The groups are shells around one centre, one inside the other: the same stretched ball of 8 dimensions in 10 sizes.
In the rows, 128 means zero.
Some rows, each with its group after it:
[ 83  48 106  86  79 161 109 100  85  99 122 145  70 139 143 137 160]
(6)
[125 154 145 128 134 164  96  99 126 125 131 127 120 160 113 154 136]
(2)
[165  85 145  92 122 139 134 117  69 131 116 136 105 149 109 130 159]
(6)
[174 124 119 132 142 200 151 109 153 140 130 122 124 168  88 114 124]
(5)
[130 142 132  55 134 167 121 147 176 112 159 130 108 109 115 151 140]
(0)
[143 125 112 139 134 185 126 126 138 103 157 151 138 187  69 122 119]
(5)
[138 192 142  77 155 148 104 165 157  90 176 144 146 148  73 180 121]
(1)
[114 120 121 112 134 190  98 109 152 102 163 154 110 165 106 139 133]
(8)
[149 120 146 125 117 173 136 108 145 161  95 101 120 137 104 123 155]
(5)
[150  36 136 113 123 231 137  88 176 175  91 115  82 159 106 111 182]
(1)
[114  71 121 111 107 183 112  82 105 128 107 128  79 162 130 147 156]
(3)
[146 101 114 134 135 193 124 118 136 106 162 162 128 187  77 108 127]
(3)
[126 130 109 115 126 156 112 122  96  80 169 162 122 172 100 137 114]
(5)
[171  88 128 135 130 209 152  99 160 161 112 118 114 160  96  95 146]
(3)
[176  68 126  72 143 190 146 134 138 127 143 146 100 158  88 128 154]
(4)
[115  97 122 169  93 167 118 100 101 122 113 137 132 180  86 103 142]
(8)
[141  65 134 113 127 182 112  93  93 128 118 144  92 185 104 143 161]
(7)
[167 164 137 146 136 162 137 114 134 134 146 129 147 146 101  92 115]
(1)
[128  67 122 103 116 186 118  89 115 125 132 143  81 151 134 119 153]
(5)
[173 122 174  71 146 168 132 149 177 163 117 113 125 123  82 140 176]
(8)
[150 132 167  91 141 133 101 148 110 115 152 154 138 154  78 143 157]
(2)
[142 177 154 109 147 131  96 141 118  98 179 159 150 150  91 135 126]
(9)
[118 123 130 114 103 123 111 144  85  88 156 161 139 150  88 116 136]
(7)
[128 110  87 166 111 203 139  84 128 112 140 137 116 179 109  95 106]
(2)
[172  71 134  50 151 187 134 119 125 130 133 137  77 153 111 164 161]
(1)
[ 99  82 133 106  88 140 106 139 113 100 153 166 124 132 102  89 159]
(9)
[162  67 103 149 112 203 161  93 123 141 118 132 109 170 100  76 133]
(0)
[166 105 133 164 132 196 136  87 126 154 109 124 126 186  88 105 139]
(7)
[121 111 117 166 105 197 128  87 138 143  88 104 119 181  91 135 138]
(9)
[135 112 120 129 140 183 103  81 107 105 167 162 102 175 130 117 123]
(0)
[177 154 160  62 142 155 150 168 180 150 124 104 135 106  81 144 154]
(4)
[125 142 129 140 136 188 103 108 150 117 139 135 129 182  84 150 131]
(2)
[ 83  52 105 172  60 169 118 108  93 112  96 141 125 187  73 101 156]
(6)
[124  99 102 134 129 191 108  92 109  92 165 165 105 191 109 124 119]
(3)
[141  67 105 159 121 207 127  68 107 126 135 151  99 191 116  91 131]
(2)
[189 135 150 119 148 156 138 106 103 145 131 128 124 150 110 114 134]
(9)
[102 102 101 115 107 203 121  96 161 118 129 123  92 146 125 134 134]
(3)
[ 96 136 113 167  87 156 116 128 124 102 129 136 153 168  71 110 125]
(4)
[151 136 132 183 113 165 138 135 130 130 121 133 174 187  40  91 129]
(6)
[128 140 120  78 139 189 119 126 182 113 159 131 105 130 117 151 129]
(7)
[158  75 130 152 110 221 160 101 187 181  84 100 120 155  83  81 161]
(1)
[124 106 110 145  77 160 154 134 125 130  95 110 138 146  75 103 139]
(6)
[144 114 118 134 120 182 137 125 151 121 148 143 135 156  85  90 130]
(5)
[160 104 154  68 137 168 128 130 156 142 147 137 105 111 122 109 162]
(9)
[147 114 146 118 120 148 121 118 105 129 133 140 125 144 105 108 148]
(5)
[ 95  76 127  85 107 196 103 104 162 130 113 122  79 141 121 160 170]
(0)
[ 98  63  91 101 111 192 105  94  97  85 140 156  75 188 115 165 138]
(1)
[ 93 120 122 127  93 117  93 141  60  69 151 168 140 175  78 140 134]
(6)
[121  75 105 114  99 175 131  91 104 116 132 140  88 142 139 102 138]
(2)
[182  98 148 143 128 172 148 129 130 153 118 133 146 167  62  85 153]
(7)
[136 122 126 111 130 187 121  81 126 138 108 108  88 154 134 163 137]
(8)
[166 109 128 134 127 189 148  85 121 160  89  98 105 164 111 134 140]
(0)
[155  93 165  95 119 121 116 144  79 123 136 156 132 145  85 111 170]
(1)
[122  56  98 154  92 175 129  99  81 102 137 163 114 186  95  83 135]
(8)
[116  62 126 125 103 189 117 123 144 123 127 148 117 169  77 108 165]
(8)
[144 163 129  74 137 150 127 152 146 102 162 134 127 127  99 151 123]
(7)
[154  95 132 124 123 191 141 138 177 136 147 146 138 147  73  74 149]
(1)
[ 93  54  90 161  77 191 124 110 114 102 117 149 119 196  71 106 143]
(4)
[ 99 105 136 109 112 146  84 113  90  94 148 160 110 163 111 146 151]
(7)
[192  77 164  78 156 158 125 128  96 138 137 154 110 166  86 134 171]
(6)
[ 96  95 134  66 112 154  91 120 113 101 136 143  85 138 126 173 162]
(0)
[135 189 147  89 150 151 103 150 157 106 157 130 141 147  81 180 128]
(4)
[163  71 146  75 128 171 137 145 140 136 132 143 113 141  82 117 172]
(7)
[122  65 137 102 118 195 108  88 128 144  95 121  79 167 115 163 175]
(0)
[ 95  72  97 164  83 168 113 120  96  83 150 174 135 193  71  86 132]
(2)
[147 103 149  77 114 173 145 167 192 149 113 113 131 116  67 123 173]
(9)
[117 152 142  91 135 160  95 149 165  98 172 152 135 141  87 145 140]
(0)
[156  94 135 113 126 183 140 163 170 126 141 147 148 166  38 106 155]
(9)
[137 126 151  65 117 145 127 136 140 137 120 113 106 101 123 144 160]
(2)
[174 134 174 108 141 138 121 137 106 145 116 127 141 157  74 142 161]
(9)
[192  85 152  62 162 224 150  93 194 189 103  95  70 122 135 142 171]
(6)
[142 128 146 113 134 185 116  88 152 152 120 113 101 135 135 132 148]
(3)
[118 106 126 160 103 170 114 105 112 121 121 139 132 179  84 112 141]
(5)
[118  87  96 129 108 193 127  73  98 119 107 120  80 176 130 152 129]
(4)
[178  89 156 123 124 170 149 130 136 164 102 121 134 151  71  97 168]
(8)
[162 105 152 128 126 163 130 123 117 146 107 126 133 169  73 126 159]
(3)
[100 117 123 103 122 162  87 118 116  85 164 162 110 164 108 151 137]
(3)
[203 133 154  67 168 184 152 145 181 153 146 123 122 126  90 127 146]
(4)
[130 126 100 127 135 177 114 106 102  84 164 158 115 190  98 146 107]
(8)
[125  93 143  95 118 140  97 103  69 110 139 153  96 151 131 139 156]
(4)

New rows. What belongs after each?
[113 108  98 142 125 186 103 102 112  79 175 173 117 195  97 121 113]
(7)
[130  83 141  76 142 205 104 111 170 133 133 135  86 158 105 165 169]
(4)
[160 128 185  83 133 149 121 146 158 164 105 109 132 121  84 142 182]
(0)
[155 135 121 128 125 169 143 122 118 127 111 114 129 171  78 150 126]
(4)
[ 82  70  81 101  85 164 115 134 100  62 157 168 104 167  94 133 131]
(6)
[135 124 132 122 142 157  92  97  83  96 167 168 113 181 115 137 128]
(0)
[130  87 154  80 110 173 123 114 152 159  93 105  91 116 123 140 182]
(8)
[172 151 148 114 151 178 133 138 166 141 134 122 143 158  68 137 138]
(5)
[117  75 119 135 108 140  97 129  50  72 162 192 132 206  66 119 142]
(6)
[142 115 101 131 123 179 137 125 133  96 173 161 132 162  91  86 112]
(0)
[174 135 116 114 164 200 134 101 137 120 153 136 110 181 101 147 113]
(7)
[162  74 135  84 141 195 132 102 141 141 139 140  86 144 124 117 157]
(7)
[ 74 106  86 166  92 186  99  95 118  79 151 157 119 192  98 121 116]
(4)
[132 151 115 103 160 179  94 113 128  77 193 169 114 181 105 160 108]
(9)
[152  87 136 127 128 203 130  70 134 166  92 106  86 159 129 131 157]
(8)
[142 127 134 102 117 144 131 162 125 109 136 139 146 153  59 135 143]
(8)
[ 83  51 124 113  72 158 106 110 103 116 111 142  96 143 116 114 173]
(0)
[114  45 115 133  96 204 124  86 141 137 120 142  91 156 120  85 161]
(0)
[138 132 134 143 115 166 127 119 124 135 100 112 137 173  72 146 141]
(4)
[162 106 159  92 133 146 123 166 131 121 150 156 147 152  55 116 164]
(2)
[171 159 122 122 152 162 134 126 116 105 167 147 139 168  88 125 105]
(2)
[116 128 144  82 130 156  93 131 136 106 152 146 112 143 106 159 152]
(5)
[102 116 109 166 112 198 104  90 139 111 132 139 122 191  93 127 126]
(0)
[156 120 145  73 153 203 125 132 204 143 146 126 108 134  99 141 155]
(0)
[160  80 118  72 141 227 152 113 198 152 121 111  82 136 112 139 153]
(1)
[151 154 113  77 152 202 140 141 206 116 163 124 117 134  96 149 117]
(6)
[156 142 125 134 131 142 128 148 103  89 179 171 160 170  66  93 114]
(4)
[137 162 133  86 147 180 116 140 187 113 163 132 126 136  96 151 128]
(7)
[ 88 120  94 114  89 149 116 140 107  72 149 149 124 157  90 142 121]
(4)
[115  96 139  69 100 149 119 128 127 126 119 123  95 110 127 139 166]
(2)
[134 147 132  98 130 129 107 145  89  84 163 157 135 160  85 153 127]
(2)
[148 133 136  64 130 156 134 156 153 118 142 127 121 122  93 149 144]
(8)
[134  97 110 143 106 153 129 135  93  89 163 173 144 175  72  81 125]
(7)
[112 128 125  81 121 153 105 142 131  90 158 148 116 144  98 158 137]
(5)
[143  95 115  84 127 171 131 144 131  98 162 158 115 154  87 125 137]
(8)
[127 104 110 156 122 207 122 108 160 116 146 147 130 186  77 103 129]
(2)
[123  66 105 124  95 179 135  94  92 123  98 124  91 169 111 135 146]
(0)
[183  79 173  98 138 188 143 137 171 182  90 110 125 150  61 126 191]
(9)
[163 197 143  96 159 168 128 140 169 129 135 105 139 148  81 182 120]
(1)
[184 124 175  99 138 149 138 138 132 164 107 115 136 135  81 125 169]
(2)
[146 119 137  66 139 182 127 112 160 139 129 114  87 119 136 154 150]
(5)
[112  64 149  97  95 158 111 136 131 131 113 139 114 142  86 122 186]
(2)
[145 142 123  94 131 165 131 104 120 124 127 113  99 136 132 156 125]
(2)
[142 100 147 119 111 173 132 105 134 161  88 104 110 142 106 128 165]
(5)
[196 136 144  84 159 181 155 138 163 149 131 114 125 141  84 138 140]
(8)
[138  98 137 108 128 224 132 104 202 170  82  88  97 154  92 162 168]
(6)
[155 133 145 103 132 155 127 113 122 135 135 127 116 130 121 120 141]
(3)
[103 100 105 139 114 181 102 121 121  82 159 167 127 197  72 132 129]
(2)
[159 157 143 110 131 140 135 175 150 109 168 150 170 139  54 100 130]
(9)
[183  83 160  96 136 189 149 113 157 181  93 105 105 136 100 117 176]
(8)
[175  84 150 104 144 196 133  77 128 172  98 110  83 152 132 135 164]
(2)
[120  86 116 162  96 160 117  87  62 116 105 138 116 194  97 125 140]
(1)
[138 121 104 126 121 179 134  97 111 114 134 129 107 162 117 130 117]
(5)
[121  93 124 125  79 149 141 121 109 133  99 117 120 129 106 102 153]
(4)
[126  96 122 136 107 218 139  86 186 166  91  95  99 140 119 113 152]
(0)
[145 121 126  55 127 137 129 164 112  92 158 148 118 134  89 155 139]
(1)
[111  59  98 138 104 217 125  86 148 121 133 145  93 170 114  98 142]
(2)
[151 170 102 109 134 173 148 141 153 103 154 123 136 147  87 141  99]
(1)
[118  80 103 157  94 197 135  78 113 138  85 109 100 180 106 131 140]
(4)
[142 111 121 138 112 166 136 116 102 126 104 121 127 179  77 140 137]
(0)
[164  71  97 133 126 198 153 118 121 110 152 159 120 187  76  88 125]
(4)
[114 131 125  83 116 137 105 119  97  92 158 147 103 128 136 143 131]
(0)
[102  57 141  98  88 147 103 134 106 114 126 155 110 145  94 116 180]
(0)
[194 153 158  60 181 193 136 115 182 161 135 104  99 126 123 166 143]
(0)
[140 113 143  85 129 159 114 105 111 131 122 125  94 139 129 156 154]
(5)
[140 139 110 156 112 182 146 112 144 129 121 115 138 160  88 106 116]
(7)
